The same things were measured in two ways. Each way mixes the same 10 hidden numbers, adds some noise and spreads widely along 6 directions of its own, which tell nothing about the thing.
(in the rows, 128 means zero)
Some things both ways: the first way, then the second way.
[126 140 140 127 145  97 132 111  80 161 152 199 109 124 112 142 162 132
 106  88  80 154 162 154 150  77]
[168 112 105 178 153 133 137 145 142 165 192 122 183 109 120 140 122 136
 134 125 133 139 112 103 129]

[120 132 140 137  98 124  92 138 180 134 165 183 122 102  72 127 160 120
 136 133  98 151 161 141 140 100]
[ 80 149 105 120 167 126 149 114 109  96  61 150  75 150 198 137  89 140
  90 142  60 125  93 203 118]

[173 110  97 136 173  88 122 102  42 164 122  95 150 165 153 130 118 116
 121 114 107 171 104 112 122 117]
[176 127 140 158  98 140 153 145 105 151  76 104 110 158 152 189 115 128
 111  79 122 139  70 129 118]

[105 208 158  96 121 126 150  89 130 124 128 124 129 136  61 122 199 109
 111  91 114  80 127 166 148  85]
[160 118 125 131 126 142 138 163 139 147 131  92 139 122 165 142 136 142
 130 102 133 201  98 132 112]

[140 109 129 129 100 167 103 172 173 113  60 109 114  45 165 105  93 171
 158 110 194 121 180 116 127 153]
[117  94 150  89 117 149 136 149 123  96 101 123 109 150 140  95  99 108
 101 112 106 175 109 149 110]

[123 167 129 115 125 125 144 123 134 137  94 102 145  91 124  99 146 112
 135  73 156 122 129 109 118 101]
[127 159 181 134 150 149 137 123 134 139  45  92  57 179 142 183 169 163
 119 116  94 164  93 149 108]

[139 112 153 130 158 105 144 158 131 168 117 116 129  98  99 174 109 123
 118 136 169 110 133 116 172  96]
[192 133 106 169 158 156 120 136 131 183  86 122 116 165 120 210 125 143
 138 137 134 135  68 105 119]

[127 114 117 135 144 124 114 104 137 121 127 129 131 144 118 111 139 136
 111 152 113 145 141 150 110 136]
[168 149 123 148  88  98 171 157 135 124  60 151  88 142 177 147 124 153
 100 123 104  72  90 134  81]

[127 151 140 141 106 158 154  89 183  90 103 102 157 108 125 122 105 151
 134 177 166 116  71 141  72 163]
[178 130 128 116  98 134 138 155 156 137 119  97 131 146 155 135 155 130
 146 132 155 149 109 117 102]

[137 117 101 137 108 147 106  95 191 104  93 130 171  90 126  89 111 153
 147 141 118 174  99 138  68 144]
[150 136 140 128 116 154 138 125  95 146 121 104 134 166 127 160 120 112
 135 108 136 115 118 124 140]

[ 70 131 159  99 143 110  90 142 212 157 128 206 134  99  28 172 132 134
 127 197 126 121 193 130 141 117]
[155 145 152 123 137 151 129 139 131 157 114 119 108 165 127 156 145 132
 132 129 113 105 119 117  94]

[107  99 112 133  89 171 139 103 186  85  94 174 124 117 105  75 120 160
 153 168 122 123 117 143 115 155]
[166 128 134 172 128 131 138 132 108 151 112 130 131 127 140 172 119 141
 110  90 116 138  91 109 151]

[107 121 129 117 115 162 101 194 123  97  93  57  84 102 173  99 119 157
 134  60 206  64 163 141 144 156]
[126 149 139 138 124 107 150 127 113 108 146 150 124 102 118 102 132 138
 113 128 129  87 162 107 149]

[108  96 111 135 101 177 138 142 160 110  99 129 130  87 135  99 107 175
 141 119 166 117  96 136 128 158]
[150 142 123 180 144 139 138 130 102 127 119 122 123 148 112 169 110 125
 120 108 112 141  98 115 145]

[ 66 149 145 121 151 133 163 128 120 132 135 114 105 146  38 104 173 130
 100 106 175  66 133 157 169 108]
[107 119 139 144 117 140 152  99 134  95 156  88 148 143 121 130 116  89
 136 137 141 139 110 155 136]

[119 134 113 155 121  96  94 150  79 154 179 152 100 132 157 118 163 111
  95  55 102 172 139 114 131  71]
[131 178 144 175 170 144 144  96 104  98 134 146 100 136  81 158 174 134
 135 165 102  73 183  93 159]

[174 119 125 134 136 111 113 126 105 155 128 121 161 116 176 181  79 140
 143 195 127 169 120  89 103 174]
[124 126 136  89 136 114  99 151 131 145 131 147 125 124 173 133  82 121
 110 104  92 160  87 159  99]

[ 88  86 118 125 118 176 125 163 163 100  76 145  90  92 125  71 121 175
 127  89 168  98 165 156 142 141]
[ 99 104 128 111 109 127 156 142 113 102 141 129 144 146 117  80  82 111
 103 134 112 101 130 163 117]

[133 143 110 122 118 115  91 153 113 160 118 135 125  87 112  93 155 116
 146  68 127 151 178  99 149  98]
[151 104 166 142  91 142 165 140 130 103  76 107  87 166 120 147 151 124
 119 108 156 165 115 101 138]

[171  92 131 135 119 150  97 163  87 141 122 124 150 120 166 193  58 150
 165 149 141 122  70 103 135 169]
[130 111 144  82 101 155 161 183 123 101  65 107  87 153 132 122 122 140
 103 122 117 186 120 170  72]

[ 89 145 141  84 130 102 143 133 157 139 138 146 131 139  94 179 126 118
 153 165 116  93 142 124 132 143]
[103 128 168 140 141 126 150 115 128 124 146 120 127 132 108  90 129 135
 106 112 121 112 137 116 142]

[165  78 130 119 150 128  94 164 104 134 102 116 118 140 171 160  76 131
 149 146 129 114 157 121 144 155]
[150 106 137  47 133 193  86 153  88 175 166  72 196 117 147 107  76  96
 121  63 119 222  98 160 117]

[140 151 154 136 122 132 133  97 173 128 158 157 167 124  60 143 120 115
 163 197 101 149 118 130  95 154]
[141 126 116 108 110 124 133 139 133 143 112  84 146 146 179 152 116 132
 137 116 146 175  76 169 129]

[145 130 126 127 141 118 138 113  94 129 137 114 138 160 138 136 112 117
 141 134 117 132  97 124 112 137]
[128 151 140 120 130 116 146 114 154 160 134 107 132 110 147 135 147 156
 129 130 145 114 120 145 114]

[144 144 150 146 136 141 117 131  97 131 125  80 123 139 118 116 139 124
 110 132 175 107 129 123 146 134]
[126 128 126  91 105  94 125 138 145 127 121 154 114 114 156 152 117 137
 133 154 135 110 114 164 106]

[115 145 131 145 121 121 112  96 118 121 160 176 132 160 117 118 143 117
 103 127  87 161  99 135  94 105]
[164 149 149 160 117 146 153 157  88 102  79 131  91 162 105 178 168 149
 124 137  87 115 151 116 140]

[129 100 140 182 130 140 141 131 111 119 179 140 116 157 138 139  94 135
 110 167 142 141  84 126 116 150]
[140 163 126 143 124 133 147 117 125  75  88 123  94 141 111 154 155 127
 130 173 103  98 131 146 117]

[159 155 136 116 130 114  95 127 117 124 108  84 131 128 139 120 138 111
 129 126 140 120 166 126 121 122]
[145 146 178 125 105 127 158 125 125 105  66 154  65 119  99 151 183 162
 110 144 113  77 155 104 120]

[149 116 123 123 107 180 149 136 154 101 123  86 159 113 149 143  94 151
 173 142 142 103  64 142 112 195]
[ 61 198 186 123 166 139 161  62 132  69  95 109  73 105  40 117 181 159
 106 181  98  67 177 168 110]

Other things, the second way, with their names:
j_934: [133  93  91 141 131 103 145 159 122 156 138 165 140 127 181 138  72 140
 109 113 128 138  94 137 147]
j_206: [155 168 117 111 146 139  84 131  81 149 136 130 144 109 151 189 101 122
 130 101  87 155 107 149 141]
j_809: [131 124 139 114 103 101 137 119 160 123  62 149  79 136 155 146 103 128
 105 126 142 120  60 145 101]
j_89: [147 109 152 131 121 146 161 161 118 140 171 128 134 106 152 110 146 130
 116  91 127 149 169  96 119]
j_114: [104  87 164 148 100  96 183 150 135 111  83 179  85 165  83  90 107 162
  74 134 115  48 129 122 123]
j_754: [158  99 145  87  80 130 131 159 141 116 143 121 141 126 136 111 138 113
 141 127 154 152 135 116 119]
j_678: [109 131 154 185 127  92 166 115 149 106 106 141  92 166  86 121 128 141
 111 143 143  77 111 104 143]
j_159: [142 131 153  59 125 151 134 144 182 195 135  53 139 146 199 116 158 141
 152 111 171 190 103 152  66]
j_368: [ 43 191 161 108 163 133 172  46 141 130 112  67  96 138 174 132 148 139
 122 148 117  90 125 219  99]
j_176: [180 154 125 195 131 126 147 146 119 143  84 116 103 143 163 191 131 146
 112  85 102 160  69 114 121]
j_810: [170 191 159 120 120 175 141  92 134  99 133  68 121 149  88 117 206  97
 163 158 157  88 173  80 113]
j_351: [150 189 101 177 167 112 138 101 133 146 147 122 143 113 133 144 136 148
 133 146 114  72 113 118 131]
j_844: [138 137 134 154 142 115 128 111 145 147 137 120 136 121 128 129 115 133
 117 111 139 124  92 113 143]
j_237: [134 110 160  97 117 135 129 152 158 145 131 125 114 136 116 120 126 127
 122 127 138 137 119 126  83]
j_204: [122 118 133  93 117 110 130 142 151 128 146 132 134 121 133  90 124 134
 129 140 152 131 134 126 127]
j_614: [114 132 102 164 154  89 112 127  85 147 179 152 177 109 136 143  65 137
 113  97 100 125 104 141 197]
j_166: [133 213 113 144 208 148  94  63 119 150 152 115 138 123  77 182 157 140
 159 194 112  63 140 133 137]
j_675: [118 120 145  80 100 103 128 139 119 143  90 156 103 164 160 125  89 129
 114 119 136  87 107 140 126]
j_55: [114  90 126 124  96 121 157 144 108 100 120 131 145 144 105 106  81 120
 105 122 133 124 112 151 147]
j_705: [132 102 135  61  77 150 181 135 141 104 194 103 181  91 100  18 147 103
 136 148 204  80 208 105 117]
j_817: [146 128 133 139 118 126 145 127 122 148 127 119 137 146 103 153 137 136
 141 136 161 103 128 114 157]
j_538: [173 181 164 101 141 142 104 148 153 173  74 109  87 178  96 151 161 156
 137 138 127 103 109 104  70]
j_334: [125 129 135 117 184 157 112 125 149 185 149 104 148 125 148 127 118 147
 119 117 104 165  93 149 101]
j_277: [129 114 196 153 115 161 153 142  80  90  58 139  65 171  60 168 132 130
  91 103  83 129 137 117 129]
j_607: [185 127 118 211 157 115 124 145 120 196 179 140 169 124  80 182 133 159
 144 112 158 113 116  56 183]
j_633: [123  83 109 127 120 157 133 107  96 147 205  95 213 131  93 123  66  79
 138 117 174 131 116 138 176]
j_731: [ 79 148 156 122 161 136 123  89 108 133 172 112 157 160  59 116 119 120
 139 161 120  63 156 145 162]
j_325: [156  77  85 133  91  77 136 179 117 129 111 206 140 127 126 124  64 145
 107 140 145  94  99 110 169]
j_438: [161 166  85 192 135  71 146 104 181 147 159 143 143 106 141 159 159 157
 162 180 176  63 110  96 148]
j_196: [ 67  85 148  92 139 113 121 131 104 132 160 164 150 127 109  73  45 118
  84 101 106 115 120 153 154]
j_245: [156 109 111 128 106 131 153 134 166 123 180 123 156 133 123 112 136 100
 160 168 187 101 144 102 115]
j_451: [133 107 130  91  98 141 142 179 129 106 100  94 122 169 176 118 111 119
 128 115 120 201 100 171 102]
j_631: [ 81 165 130 120 190 113 108  69 135 157 197 146 145  91 126 143 124 132
 141 162 119  78 148 145 146]
j_715: [162 103 172 118 121 188 133 123 114 155 130 107 130 158  83 162 138 102
 135 118 145 122 129 103 112]
j_79: [143 111 106 133 166 143 101 162  96 133 134 170 128 136 122 142  68 112
 106 120  84 153 105 114 134]
j_467: [177 127 135 110  94 148 142 150 122 128 116  84 148 147 127 139 159 130
 146 138 140 132 130 133 123]
j_363: [ 85 138 125  95 180 123 118 107  94 179 135 131 144 139 171 128 108 162
 121 116 107 121 127 160 191]
j_291: [157 117 157 140 113 143 148 145 108 131  94 143  92 153 166 157 133 128
 110  89 102 140 121 102 129]
j_413: [122 115 177 134 134 143 136 124 143 138 142  91 139 125  84 108 142 140
 111 103 135 166 116 120 125]
j_712: [173  47 155 118  59 195 156 157 103  81 112  66 160 146  66 118 132  87
 121 102 160 209 117 122 147]
j_539: [161 122 149 128 121 153 124 150 110 127 204 115 172 107  69 102 151 115
 143 118 151 138 191  66 156]
j_489: [130 175 150 189 178 149 149  95 137 150 132  98 118 161  64 176 163 147
 138 159 117  78 123 119 112]
j_46: [147 111 155 190 166 155 143 129  79 162  94 164 108 131  81 176 119 166
  81  94  75 110 118  95 168]
j_130: [118 171 141  93 178 133  96 134 123 171 173 110 160 137 145  89 121 141
 129 113  97 115 138 130 122]
j_620: [125 139 175 141 128 127 150 123 148 129  64 134  51 145 131 165 132 143
  98 109 119 138  89 129  81]
j_945: [120 116 147 129 125 126 137 131 144 124 106 135 105 150  76 154 115 133
 123 157 136 113 105 143 106]
j_524: [188 159 147 120 134 155  84 131 137 159 170  76 174 113 112 124 140 111
 145  85 138 176 104  84 125]
j_364: [143 134 112 157 139 123 138 135 124 126  88 119 117 129 159 148 103 143
 104 103 112 171  69 143 137]
j_984: [102 156 154  97 118 157 170 101 106  80 113  97 112 139 141  89 151 110
 121 137 113  99 165 153 125]
j_23: [105 145 133  86 153 140 115  93 160 186 162  61 173 138 119 139 119 131
 153 154 165 128  92 188 103]
j_177: [182  76 112 222  89 111 187 205 112  95 137 172 130 146  90 127 104 132
 100 115 118 114 128  69 143]
j_240: [147 150  89 179 158 105 126 122 114 155 128 156 141 123 136 167  78 142
 105 120  98  88  72 137 132]
j_151: [103  80 179 117 112 171 182 157 110  98  91 109  97 174 129  81 124 125
  86  94 102 162 137 138 117]
j_298: [155 122 119 112 148 143  82 128 130 186 208  89 203 133 132 149 102 103
 165 108 159 176  99 123 151]
j_854: [ 89 181 128  78 149 105 134  97 135 128  97 157  78 103 164 138 114 143
 115 157 119  77 127 176  89]
j_268: [ 90 147 156  76 182 143  86 115 117 162 206 121 173 111  70  97 106 127
 129 139 108 107 160 145 125]
j_80: [156 137 142 102 126 129 124 122 149 183 172 101 158 114 146 140 168 140
 160 127 181 124 143 104 139]
j_530: [ 96 159 158 143 155 140 149 132 112  72 122 119  84 147  89 140 148 126
 124 147  93 159 159 142 119]
j_213: [179 177  76 146 111 110 162 141 155 157 117  85 151 114 176 154 135 156
 143 141 162 109  81 159  89]
j_101: [ 94 102 113 137 141 136 150 113  75 105 163 137 167 121  85 131 106 129
 124 153 121 115 161 156 205]
j_992: [151 100 112 125 112 141 135 163 112 149 129 120 143 180 157 145  70 101
 128 104 130 144  85 143 116]
j_756: [168 123 131  54 117 137  83 140 185 192 164  64 182 125 153 112 119 117
 158 115 186 191  67 140  80]
j_912: [182 126 152 141 104 118 117 165 147 135 112 105 142 166  67 105 130 135
 126 108 155 134  91  75 132]
j_494: [122 123 128 139 137 114 134 133 123 126 118 155 116 144 134 131  98 130
 111 129 110 111 106 128 136]
j_384: [ 91 154 147 123 160 144 112 108  94  86 113 118 112 138 133 129 102 110
 105 114  52 158 109 174 131]
j_639: [132  88 138 133 116 101 150 148 164 160 134 141 137 135 159 116 130 159
 116 127 138 119 101 125 131]
j_790: [129 117 180 103 137 146 130 138 151 160 141 119 125 134  93  99 137 137
 111 115 132 116 137 105  96]
j_774: [142 131 118 215 187 165 134 138  55 142 124 146 131 172  86 189  93 133
 106 107  58 119 118 108 175]
j_443: [150 120 198 166 158 171 125 149 109 158 118  99 119 170  68 158 153 147
 112  82  88 176 116  91 133]
j_68: [ 71  87 104  74 145 119 119 134 113 136 183 146 175 124 131  91  50 115
 119 148 121 127 124 188 147]
j_832: [122 101 179 140  72 141 216 141  89  71  61 162  68 142  84  94 125 129
  66 107 118  56 168 104 123]
j_983: [131 135 154 148 133 142 109 118  70 102 115 104 130 136  96 173 113 115
 117  87  97 191 105 137 183]
j_711: [110 126 124 122 144 131 140 136 117 102 101 139  99 155 172 119 100 120
 107 124  88 152 104 155 122]
j_542: [133 118 174 134 113 117 119 151 144  95 142 141 105 145  85 142 145 118
 133 143 109 133 139 114 107]
j_960: [ 83 136 152 127 149 131 140 107 129  97 108 125 103 151  93 120 122 133
 112 151 110 119 125 153 133]
j_674: [ 41  98  98  82 142  69 144 131 114 145 135 181 132 134 217 108  39 151
  96 135 103  99 101 222 154]
j_824: [131 114 126 102 112 146 152 129 135 152 108  96 147 144 118 117 103 137
 115 132 149 100  97 166 100]
j_821: [ 99 142 135  93 118  81 143 132 154 138 145 123 145 109 143  77 117 164
 115 133 138  93 127 162 121]
j_319: [141 151  98 160 147 105 111 134 143 112 136 134 125 155 165 148 100 108
 138 137 113 150  74 124 130]
j_974: [147 162 141 162 177 134 120  97 128 178 143 131 127 109 115 181 153 158
 130 129 114  97 123 111 140]
j_999: [ 81 128 153  66 109 130 151 107 170  98 164  83 144 129  73  55 117 101
 138 172 179 102 146 168  79]
j_568: [124 132 132 101 148 136 122 117 147 159 183 118 164 120 103 106 118 117
 140 144 165 108 140 120 118]
j_781: [174 102  94 145  88 119 152 186 101 107 153 120 185 119  91  88  98 130
 119 109 165 144 132  94 172]
j_932: [139 155 130 130 187 124  96  90 161 200 187 144 153  84 128 163 158 162
 149 152 137  97 132 108 138]
j_801: [143  96 130  65 129 153  80 156 143 139 154 108 158 139 126 116 104 101
 145 131 132 198  97 144 108]
j_142: [151 130 149 151  96 110 152 133 130 100 116 141 108 122  82 150 164 147
 133 153 148  98 151 101 150]
j_262: [103  83 184  91  92 139 153 155 133 109 127  94 126 154 128  77 104 109
 100  83 129 177 118 149 109]
j_521: [144  97 167  96  85 146 141 153 108 125 128 113 129 169 115 125 130 106
 139 111 163 139 152 104 154]
j_484: [120 114 128  97 119 117 142 123 148 130 162 149 136 139 123 106 128 115
 148 176 171  68 159 115 132]
j_28: [100 150 138 155 169 129 109  77  80 119 178 155 136 104  71 206 132 122
 146 163 103  96 172 142 194]
j_30: [104 121 177 132 103 112 156 153 131  67  31 139  47 170 127 124 114 141
  75 109  72 153  84 160  95]
j_133: [ 86 154 153  74 156 127 127 119 128 157 129 117 128 104 110  90 103 159
  97 118 121 123 122 170 100]
j_688: [145 125 116 203 142  94 129 146  70 130 127 202 113 145 134 199  78 136
 108  99  80 104 111  93 200]

Some of these things the first way, each followed by its name:
[144 134 108 100 125 118 123 115 112 146  95 136 159 112 157 138 104 139
 166 134 114 152 127 102  99 154] => j_262
[148 117 120 146 131 152 135 154  72 134 127  89 120 132 167  94 116 126
 142  91 148 129 126 104 140 152] => j_983
[102 141 135 105 137 139 140 167 163 104  85  68 123  85 192 123 107 143
 125  71 190  90 156 135 100 145] => j_130
[130 146 112 112 136 108 111 114 165 135 114  99 141 133 106  84 172  89
 115 128 112 141 159 110 135  96] => j_675
[152 133  68 107 132 123 196  78  57 104  93  64 117 194 231  74 161 101
  98  67  98 108  60 109 147  93] => j_196
[158 120 119 135 158 136 180  99 109 141 115 110 158 128 121 101 118 114
 136 108 119 151  89 135 126 121] => j_23
[124 113 124 129 150 125 142 124 122 147 139 145 110 133 104 107 163 129
 106 112 107 132 160 156 171 103] => j_240
[140 102 123 134 139 148 144 137 147 146 116 160 122 102 118  76 134 121
 142 132 115 154 191 110 153 134] => j_756
[129 191 117 122  85 169 113 119 133 125 108  99 176  51 148 107 167 163
 135  38 145 140  79 142 103 128] => j_530
[114 137 123 123 128 119 169  91 127 115 106 123 141 128 156 165 113 151
 102 115 140 112  43 150 110 104] => j_774
[111 139 122 131 131 102  80 144 125 121 153 126 103 144 120  97 161 104
 109  71 108 140 176 145 116  95] => j_984
[141 155 126 124 134 108 152 108 119 138 130  89 140 135 146 138 143 116
 111 124 133 126 108 118 128 113] => j_494
[ 99 147 134 137 122 129 146 127 142 105 106  80 108 134 116  99 150 123
  90 104 192  81 105 132 140  96] => j_484
[130 124 120 132 124 117 116 128  83 149 124 180 124  98 172 156 113 172
 125  99 115 165 129 134 113 126] => j_177
[135 153 101  95 131 140 162 117  94 130  60  23 144 125 147 105 157 139
 118  75 192  63  79 120 171 113] => j_620
[121 158 181 120 134 134 131 141 148 127 137  94 144 125  81 190 101 130
 150 194 181  76 126 133 122 176] => j_142
[164 107  63 108 123 126 108 110  72  92  61  40 122 154 223  91 126 143
 125  61 136 115  76 138 122 119] => j_832
[108 139 137 129 120 115 162 102 130 119 107 181 103 139 121 111 120 121
 136 145 118 127 149 119 112 113] => j_639
[123 131 141 107 161 106 123 122 132 156 137 145 123 136  35 134 166 108
 125 125 104 118 168 157 172  84] => j_633
[134 134 134 112 152 100 161 143 115 156 139  95 126 132 126 155 130 112
 139 133 137 112 150 116 153 128] => j_844
[172 162 182 137 136  97 103 134 113 146 167 136 146 125  96 198 103 100
 162 157 113 136 144 139 105 128] => j_101
[131 145 112 138 114 119 132 112  92 124 120  90 138 137 174 126 127 134
 111 120 153 127  80 108 112 123] => j_688
[ 96 118 112 120 118 131 122 135 120 132 113 172 113 134 107  89 137 118
 134  87 112 128 134 108 136 102] => j_159
[129 105 127 150 138 131 116 177  81 146 148 124 102 122 172 130 106 138
 123  99 150 139 156 113 139 143] => j_384
[126 107 108 138 137 126 130 143  76 146 135 135 119 131 150 120 119 145
 130  99 134 141 116 118 136 132] => j_176
[149  98 115 137 118 125 119 126 123 131 112 157 131 108 158 133  86 147
 151 142 119 162 126 117 110 140] => j_974
[ 52 101 119 161 104 156 144 163 153 143 186 205  91 112  92  89 154 143
 108 130 136 141 148 106 165 122] => j_319
[102 106 124 104 130  92 157 104 115 169 149 252 153 161 133 205  75 123
 153 208  49 165  92  80 113 139] => j_443
[113 171 141 107 113 109 125 136 160 108 131 120 112 135 106  87 173  65
 133  68 106 101 164 126 128  64] => j_363
[167 147 112 121 131 116 134 109 119 141 104  84 163  98 168 130 139 130
 128  91 123 153 104 127 120 111] => j_568
[103 125 136 122 120 157 145 142 142 116 146 140 117 138 113 123 127 133
 146 135 126 102 136 138 140 159] => j_614
[158 158  84 133 139 120 186  58  51 110 160 104 135 210 199  56 185  74
 105  55  34 169  75 132 105  98] => j_821
[140 135 148  93 153 112 156 147  95 160 110 112 140 123 144 190  90 128
 169 143 144 100 140 111 138 157] => j_413
[ 95 138 126 139  85 145 139 113 179 103 135 155 127 120 107 119 141 139
 122 150 134 115  93 134 120 122] => j_711
[167 185 126 107 141 121 156  97 117 141  95  61 170  96 169 127 141 126
 139 107 141 139 128 114 107 141] => j_30
[ 72  88 139 118 131 150 144 147 148 128 167 198  92 186  48 120 140 110
 134 181  98  80 145 131 189 133] => j_55
[110 135 130  98 154 133 127 149 194 152 102 108 153  78 117 122 145 120
 117 115 141 128 173 115 148 120] => j_538
[160  94 131 118 175 108 134 132 113 155 119 132 133 139 109 143 108 113
 142 134 102 137 153 141 151 118] => j_824
[131 158 152 114 106 154 110 156 162 103  71  74 125  69 110 104 121 138
 159  89 200  81 165 138 119 138] => j_674
[126 154 129 117 157 107 155  98 131 168 117 138 175  83 108 152 135 145
 122  95 118 167 103 147 104 106] => j_489
[ 92 112 124 118 101 154 164 116 167 123 120 191 135 119 102 139 108 150
 153 171 116 115  88 126 129 146] => j_607
[ 90 125 124 140 124 126 161  85 139 137 175 214 129 179  70 111 158 105
 113 180  61 148 103 116 142 108] => j_298
[149 132 163 122 150 106 118 114 114 154 143 185 116 151  52 146 138 105
 140 177  91 129 188 141 160 108] => j_712
[112 171 157 148 113 138 151 116 185 123 154 125 140  78  67 111 158 136
 136 131 156 136 150 156 110 131] => j_438
[133 165 124  81 160  97 182  91 120 131  83  78 140 143 150 144 141 108
 116 114 130  98 123 128 134 104] => j_114
[105 123  94 132  77 144 121  90 163  77  75 130 128 128 156  89 115 161
 124 150 150 121  74 120  85 134] => j_291
